The rows of a group lie close to one hidden flat surface of 9 dimensions, which passes through zero. Surfaces can cross.
In the rows, 128 means zero.
Known rows, each followed by its group:
[130 122 140 126 120 124 121 119 123 113 101 143 163 101] => (0)
[129 124 128 131 152 113 114 119 126 131 151 117 154 150] => (3)
[ 83  81  98 131 112 155 113 168 195  88 105 134  97 125] => (1)
[145 175 110  99 175 139 126 107 129 169 153  91 174 120] => (2)
[123 131  86 147 128 160  88 132 116 194  69 135 133 130] => (2)
[129 130 111 109 114  83 113 131 104 163  90 133 147 150] => (1)
[159 123 123 156 112 116 164 142 114 146 112 101 125 122] => (0)
[145 164 101 141 117 140 115 141 156 155 157  98 162 129] => (0)
[125 147  99 126 134 136 131 118 146 106 169 106  84 142] => (0)
[148  80 131 115 151 115 101 129 115 107 113 141 197 141] => (2)
[131 161 133 168 195 144 144  63  73 179 131  84 123 120] => (2)
[ 97 156 139 147 112 107 150 117 129 137 117 126 115 141] => (1)
[169 140 118 133 134 161 134 145 122 178 118 107 156  98] => (2)
[163 107 100 151 102  96 158 138 111 110  95 108 136 137] => (3)
[145 121 101 145 109 141 129 123 119 106  92 130 127 108] => (3)
[192 143  68 107  91  79 147 146 144  80 162  96 146 159] => (3)
[ 91 152 153 167 113 133 126 112 113 155 110 161 126 162] => (1)
[139 129  18 159  81 137  90 130 163  80  84 100 137 127] => (3)
[ 79 139 103 127 125 125  57  94 104 143  97 172 111 168] => (2)
[126 172 147 147  76 138 168 143 131 155 139 127  39 110] => (2)
[128  55 181 101 164  59 151 177 125 146 160 136 168 198] => (3)
[172  75 118 111 103  90 153 189 110 146 103 141 141 170] => (3)
[159 121 105 157 107 132 145 152 146 131 126  90 148 120] => (0)
[133 136 152 162  90 105 184 130 126 116 108 101 112  94] => (2)
[178 127  59 128  92 131 148 141 127  78 126 112  84 145] => (3)
[142 148 181 117 120 142 143 119 124 113 148 151 161  95] => (1)
[144 123 132 167 178 170 124  95 112 112 181  97 118 130] => (0)
[144 102 132 141 153 134 137 113 109 101 147 114 121 133] => (0)
[ 74  98  86 118 100 140 100 141 193  51  92 141 113 113] => (0)
[126 104 107 122 143 141  93 128 126 120 119 135 132 131] => (1)
[138 171 153  90 120 123 171 139 139 122 177 121  84 117] => (0)
[ 76 123  70 175 116 124 140 130 171 113 103  80  61 137] => (1)
[108 138 127 134 137 102 128 131 141 142 147 116 143 160] => (0)
[ 77 145 154 117 156 106 117 100 133 127 151 134 123 150] => (3)
[136  60 159 115 155 120 129 154 144  66 174 147 160 170] => (1)
[114 138 130 134 113 127 108 108 114 123 113 150 123 122] => (2)
[ 76 190 230 145 127 131 203  78 115 112 149 140  93  81] => (1)
[130 104 150 142 149 123 113 118  95 161 102 143 171 128] => (3)
[ 91  90 125 151 195 178  86  89 120 104 134 137 110 138] => (2)
[ 95 135  90 136 118 182  77 144 175 150 104 138 121 107] => (3)
[186  86 130  92 116  89 149 167 150  74 139 108 194  99] => (1)
[117 138 127 124 146 145 125 115 135 109 168 120 102 140] => (1)
[159 141 108 186 166 139 114  66  61 148 123  95 149 129] => (2)
[ 92 168  92 131 101 119 111 137 189 121 143 106 135 135] => (0)

New rows. What belongs after each?
[156  88 135 145 129 145 154 144  98 127 103 136  98 127] => (3)
[127 164 105  94 114 179  48 116  97 211  57 179 140  75] => (1)
[115 138  99 133 147 143 107 119 111 173 120 123  86 147] => (1)
[ 95 144 167  83 122  98 132 124 113 153 101 165 117 120] => (1)
[ 99  93  84 144 147  94 127 117 134 103 103  90 108 146] => (1)
[120 171 155  64 132 143  85  85  85 140 118 201 131 119] => (3)
[ 95 122 148  18 202 125 126 148 196 112 185 132 178 142] => (2)
[175  97 135 168 147 137 154 163 126 113 215 115 130 220] => (1)
[159 132  57 146 131 144  89 124 156  81 187  91 123 156] => (2)
[122 141 133 132  82 157 158 119 114 101  58 159  71  72] => (3)
[138  90 183  80 113 137 172 159 156  91  98 136 132  18] => (1)
[138  65 193 148 146  94 194 123 117  70  99 113 190  82] => (2)
[140 129 155 129 109  86 164 132 114 107 135 124 133 128] => (2)
[ 98 109 151 170 116 168 144 141 152 140  84 124 116  70] => (3)
[148 101 120 165 164 182 109 116 118 135 145 109 126 118] => (3)
[ 97  84 107 107 167 125 112 106 133  94 106 108  94  99] => (1)
[148 145 100  70  79 129  82 171 173 119 139 166 160 130] => (2)
[ 90 195 110 122 161 109 155  95 129 193 125  80 113 139] => (2)
[132 134 118 136 153 152 107 102 109 137 134 126 113 124] => (1)
[143 129 128  77 123 104 152 135 140  83 169 132  96 143] => (0)
[154 188 125  86 118 123 125 120 108 151 159 143 114 137] => (3)
[140 128 119  94 136 107 128 127 125 124 129 117 128 112] => (1)
[142 127 106 159 102 153 135 156 153 143 110 108 135  96] => (3)
[ 91 123  96 147 154  76 133  98 124 121 119  94 129 180] => (2)
[122  95 138  76 152 106 131 126 103 149  85 125 101  86] => (1)
[ 76 145 176  95 160 124 124 130 158 144 180 135 114 141] => (3)
[127 156 121 161 119 158 129  94 131  95 147 112 101  91] => (2)
[108 153 134  96 130  83 151 114 163  97 133 105 180 113] => (2)
[105 112 148 157 114  49 170 123 111 114  95 121 156 163] => (1)
[212 124  82 125 105  95 142 127 102  72 137 102 166 141] => (3)
[124 139  99 188 122 162  97 104 135 106 124 120 155 135] => (1)
[150 148 142 196 118 116 153  85  54 157 104 112 100 122] => (2)
[126 163 134 127  87 157 154 116 130 106  83 149  98  59] => (3)
[186  87 130 122 126 155 152 180  98 166 130 144  89 158] => (3)
[125 163 220 125 103 118 171 117 104 132 115 167 162  86] => (1)
[108  94 152 181 182  53 131 104  89 177 128  84 197 182] => (3)
[132 159 144 122 143 121 144 104 108 153 118 115 159 106] => (2)
[128 138 137 118  99 149 113 167 136 177 119 173 126 150] => (1)
[145 120 154 140  84  95 178 147 133  93 127 121 121 111] => (2)
[ 96 105 178 140 141 128 131 131 148 130 115 131 167  94] => (3)
[108 167 135 147  93  90 133 120 132 137 116 139 160 166] => (1)
[160  94 138 123 133 105 125 151 117 116 152 141 175 174] => (1)
[132 121 118 119 136 176  73 115 133  95 143 157 143 112] => (2)
[150 133 104 121  75 175 134 162 162 103  91 143 106  72] => (3)
[160  85 149 102 152 117  99 134 101 117 144 166 186 164] => (1)
[154 116 135 128 146 128 162 132 114 129 139  95 102 112] => (1)
[158 103 112 125 102  98 176 148  86 113  92 143  58 168] => (3)
[ 58 108 167 145 159 152 110 109 173  92 131 129 149  87] => (3)
[102 183  85 121 104 129 118  94 142 107 114 116  88 105] => (0)
[154 141 127 139  85 155 145 186 150 172 131 142 122 139] => (1)
[148 180 180  80 151 138 172 134 125 175 181 121 112 110] => (2)
[178 153 114 103  84 144 142 191 172 150 156 117 141 101] => (3)
